The rows of a group lie close to one hidden flat surface of 10 dimensions, which passes through zero. Surfaces can cross.
Some rows, each with its group after it:
[  7 -29  17  59 -12  13   6   3  -3  13 -12   7 -27  -9  -2]
Q_674
[ -9 -14   9   3  -5  -4 -13   1 -17  -2  -5  -5 -10  -4   5]
Q_674
[-39  18  15 -18 -26   9 -18  -9 -12  -2   1   7 -25 -16  24]
Q_674
[  7 -11 -23  -2  -6  27 -10  12 -12 -14   0  -7  34 -12  -5]
Q_473
[ 27 -13 -30 -10  18   2  14  17   6  -5   8  15   6 -10 -31]
Q_621
[ 23 -10  21  15 -14  -2  -4  -1  -3   3  11  -2 -25  -2  -4]
Q_473
[ 18  -7 -34   4 -27   4  43  -6  15  20 -11  11   0  31  -6]
Q_621
[ -1  48  10  -5 -35 -16   9 -15 -27  -5   2  25  24  21  -5]
Q_473
[  0 -27  -3   3  17  10   0   1  -3   1  12   9  -5  -3  -5]
Q_122
[  5 -18 -30  -8 -16   9   0 -33  14 -12  11   0  -5  -5  -3]
Q_621
[ 29 -20 -10 -18  26 -34  17  -1   9  21  -3  21  28   6  26]
Q_674
[ 15  23  10 -34 -25 -36  17  16  29  26 -29  16   5 -28 -15]
Q_621
[-44  23   6 -23 -21  14  -5  23 -25   7 -29   3  23  11  -8]
Q_473
[  3  -9 -15  -5 -16 -25  13   8  -5  55 -21   2  29   8  15]
Q_621
[-29 -10  34   8  -4 -14  -4 -31  30  29 -36  -9 -16  -6   7]
Q_122
[-13  -4 -14  -5  20  31   5 -17  28 -32   4  18 -24  -4  12]
Q_674
[  1 -41  10  -3  14 -16 -27 -11 -15  -5 -20 -32   2  12 -36]
Q_122
[ 28  -1  36  23  13 -23  -9 -11  -9  14  20  -4 -16  14   7]
Q_674
[ -7   6  16 -27   4 -21  -5   4   2   7 -11  12 -10 -13   7]
Q_122
[  3  11  44   2  50 -25  -9  -3  -4   6  26  11   0   4  11]
Q_674
[ -6  18  18   0 -30  33  -1  -9 -18 -14  45  45 -10 -19  17]
Q_473
[-15 -15   7 -20  -3   2  -4   9  14 -22 -25   0 -14  -5  14]
Q_621
[-18  21  20  -8  -4  -7  13 -29  31 -19 -44   6 -12  35  26]
Q_674
[-22 -11   1 -31   0   0 -19  12 -16   0   9  18   9 -43  16]
Q_621
[ -2 -10  13  14  -8  13   0 -25   0 -32  14   1 -22  15   0]
Q_122
[-23  13  15  11 -20  -7  -8  33 -65  20   5 -12  20  22 -30]
Q_473
[ -4  -1  31  13  11  -4   4   6 -12   0  11   1  -2  20 -10]
Q_122
[ 11   4 -15   8  32 -14  13   3   2   6  15  12  20  -1  10]
Q_473
[ 13  -4   2  28   4  -4   8  -3   1   7   2 -19  -7  20 -10]
Q_473
[  9   4 -20 -21  12 -33  13 -15   4  16  -5   2  34   7 -47]
Q_621
[  2  15  19  -3  29 -21  13  18 -18   2   7  38   4  11   2]
Q_473
[  2  32   6   9 -23  -1  11   4   4   0  17  -2  -1   2  13]
Q_122
[ -1  -1 -25  -1  -6  12  -2 -22  -1 -26   6   2  17   4   1]
Q_473
[  1  -4   3   7  17   0   1  45 -13 -14  -1 -23 -16  12 -29]
Q_621
[ 20 -30 -31 -20  13 -14  -6   9  21   3  18 -33  -1 -26  -3]
Q_122
[-19 -20  14  -4  12   4 -18  13 -44   8  -5  21  10  -3 -15]
Q_122
[ 20 -23 -13  26  -1   3  15  18   2  21  -9   7  11  -9 -11]
Q_674
[-20  -4  11  30 -14  -9  -7   4  -5   4 -47 -11   5   0  11]
Q_122
[  5  -5 -15 -11  42   6  12 -15  18 -21  -3  25  11   9 -12]
Q_621
[ -4 -38  10   3  -5 -10 -12 -23 -45 -17  23  12  21  17  16]
Q_674
[ 11   6  -1   6 -21   4   4   9 -10   3 -21  -8  10  18 -18]
Q_473
[  1 -18  15 -15  -7   2   5  24   7 -33 -40   3 -12   9  -1]
Q_621
[-25   6  -8  -4  13   4   8  18  22  16 -12   2  12 -33 -14]
Q_674
[ 22 -17  12  22 -19  -5  18  23   1  43 -12  37 -21 -20  22]
Q_122
[-14  31  -3  11 -25  20  -7  -3 -10  10  31  -7  45 -26  15]
Q_473
[  5  19  15   2   7 -17  -5 -32  10   7  -5   0  16   4  -6]
Q_621
[ 13  -1  -1  20  -8  -9  14  -6  29  11 -22 -15   9   1 -18]
Q_674
[-44  14  -7 -22  -1   5 -18  -6 -14  10  18 -13  25 -19  -1]
Q_122

New rows. What belongs after each?
[-18  28  29 -23  16 -14 -12  10 -12   4  -3  12 -13   8  23]
Q_674
[ 11   7 -32 -32   4  15  -4 -14  23  -4  34   8 -11 -24  13]
Q_674
[ -1 -10   9   0  11 -15  -2 -22  30  35 -27 -26   4   7 -17]
Q_122
[-21  17  -7  -4  30   5  16  10  26  18 -35  24  14  -5  20]
Q_122
[-14  -5  15 -14  17   6 -47  -4 -36 -19  49 -15 -24 -19  -1]
Q_674
[-28 -10  16  27 -14  12   0 -22   4  -7  14 -11  -9  -2  11]
Q_122
[-52 -10  51  33  -4  -6  -6   0 -12  25 -10  24 -17 -30  22]
Q_674
[  6  18  13  29   7  10  -1 -19 -33  39  24  40  44   7  31]
Q_621
[ -8 -12 -18  -5  -4 -11  -8  -6 -12  28   5 -16  12  -1   2]
Q_621
[ 31 -23  14  10 -13 -21  -9  -6  -5  13 -27 -15 -16  11 -22]
Q_122
[  8   1 -36 -13 -27 -11  27   9  26  55  -4   1  -7 -18  14]
Q_621
[-14  26  26   8   9  -9  -6   6   4   1  -3 -17 -10   2   1]
Q_621
[-41   4   0   0  25  -9   9   9 -14   9 -13  -6  -6  32  -9]
Q_473
[-17   9  -1  -1 -20  -9  14   9  22  43 -41 -24 -24  16  -5]
Q_473
[-45  -1   2   5  -6  17  -4 -25  14  -7 -29  18  -5 -14  26]
Q_122
[ 53  -8  -2  36  38  20  -7 -12   8  -4  15  28   7 -13  13]
Q_621
[ 24  34  12 -15 -26 -17   3  11  -9  -5  31  -2 -10   2   0]
Q_122
[ 52  -7 -12  27 -20  18  -2 -26  45   1   6  -8 -38 -24  24]
Q_621
[ 14   3  13  30 -14   4  11   9 -13  10  -9  13  -3  13  -1]
Q_122
[-12 -19 -19   6 -26  13  14  -3   5   7 -18  20   2 -13  15]
Q_674
[ 27  16 -16  -7   9 -14  18  11  28   8 -21 -22  24  14 -27]
Q_674
[-10  42   2  -7 -27 -13  -3   6  -5   1 -14  -3   9  -6  11]
Q_122
[ 27 -10 -61 -34 -18  21  -4  20  -6  -2  14  -8   3 -18  -5]
Q_674
[ 15  -6  -3  10   3  -4  11  -4   3   0   4  -2  17   9 -10]
Q_674
[ 11   9  18 -26  -9 -29  -8 -18  15  22 -13  -9 -13   2 -14]
Q_122
[-31 -22  36  -1  10 -20 -24 -28  -1 -28 -31 -14 -24  18  20]
Q_674
[-16 -45  10   3  13 -21 -27 -10   5 -57 -73 -11 -27  -2  11]
Q_122
[-16   3   6  -4   1 -10 -10   7   0  -1  -2 -26  -9  -1  -2]
Q_621
[ 16 -14  10 -28   0 -23 -10  15   7 -11 -31   3  10 -26 -17]
Q_621
[  8  -4   7  15  -8 -26 -31 -17 -25 -18  13 -52  37   4 -26]
Q_473
[-40   6 -26 -12   0 -10  25 -46  52  17 -19  -3 -59  20  20]
Q_473
[-42 -25  20   9  28  10 -16   1   2   0  16 -25 -37  -4   3]
Q_473
[ 52 -32  12  41 -11   8   5  -3  -8 -10 -33   2   5  38   7]
Q_621
[  4  -2  19 -13 -13 -25 -10 -12  11  -5 -10 -11 -22  -6   1]
Q_122
[  3  34  -8 -27  24   6   1  19  -2 -14  18  -7  16  11 -17]
Q_674
[ 36 -15 -37  53  -3   8  21  43   0 -12 -18 -15  12   3  13]
Q_122
[ 15 -27 -15  -2  22   3  14 -24  24 -20  -2  22   3  12  20]
Q_674
[ 20 -19 -16  13   3   5   6  -1  -3  11  -3   6   9   9   5]
Q_621
[ 15 -13 -20 -12  -8  -3   0 -42  26  -4  35  -8   9 -19   0]
Q_674
[-12  36 -20 -14 -42  12   9  -5  28  19 -42 -11  29   1   7]
Q_473
[ 14 -10  -1  10 -28  -4  -3  25 -32   7  16  11  -6 -18   6]
Q_122
[ 15   3 -19  -1 -13  11  -8 -34  16 -37 -26 -12 -12  21  -6]
Q_122
[  1 -29 -14 -31  17  -7 -14  16 -16 -15  10  14  -5 -25   2]
Q_122
[  2  20   2 -10  -2 -11  -6   1  -4   7 -16 -11  13  10 -13]
Q_122
[ 11  -4  -3  14  -9  -8  12  11  18 -19 -40  23 -24 -10  37]
Q_122
[ 28 -38 -32  23  20   1  -1  30 -15  28 -41  -3  22   0 -18]
Q_122
[  6   9 -23   6  -1   1   4 -13   0   0  18   4  23  -5   7]
Q_473
[  0  26 -17  -3 -19   0   6   3  16   5   1 -10   4 -13  15]
Q_122
[ 25  10 -10  17  15  13  15  -8  16 -11 -26   3   7  37 -12]
Q_122
[ 18  15  11  10 -23 -23 -11 -16   8  28  -1 -24   2 -11  -9]
Q_621
[-27  18  -9 -15 -20  11   2  -4  33  20 -31 -18   6 -13  13]
Q_473
[ 19  21  -1  30 -43  -8  21  -7  33   9   5 -23 -17  -4  24]
Q_122
[ 17 -54 -14   9  19  12 -17 -20  -9 -16 -13 -21  -1  19 -36]
Q_122
[ 22 -14  -5 -30   7 -13   0  15   5  -6 -16  28  19 -31 -15]
Q_621
[  1  -6  25   6 -20 -18   0   3  -2   1  -8  10 -25  -9  16]
Q_122
[-18  25   9   3  -3  13  10  -7  12 -12   9   9 -17   9   8]
Q_621
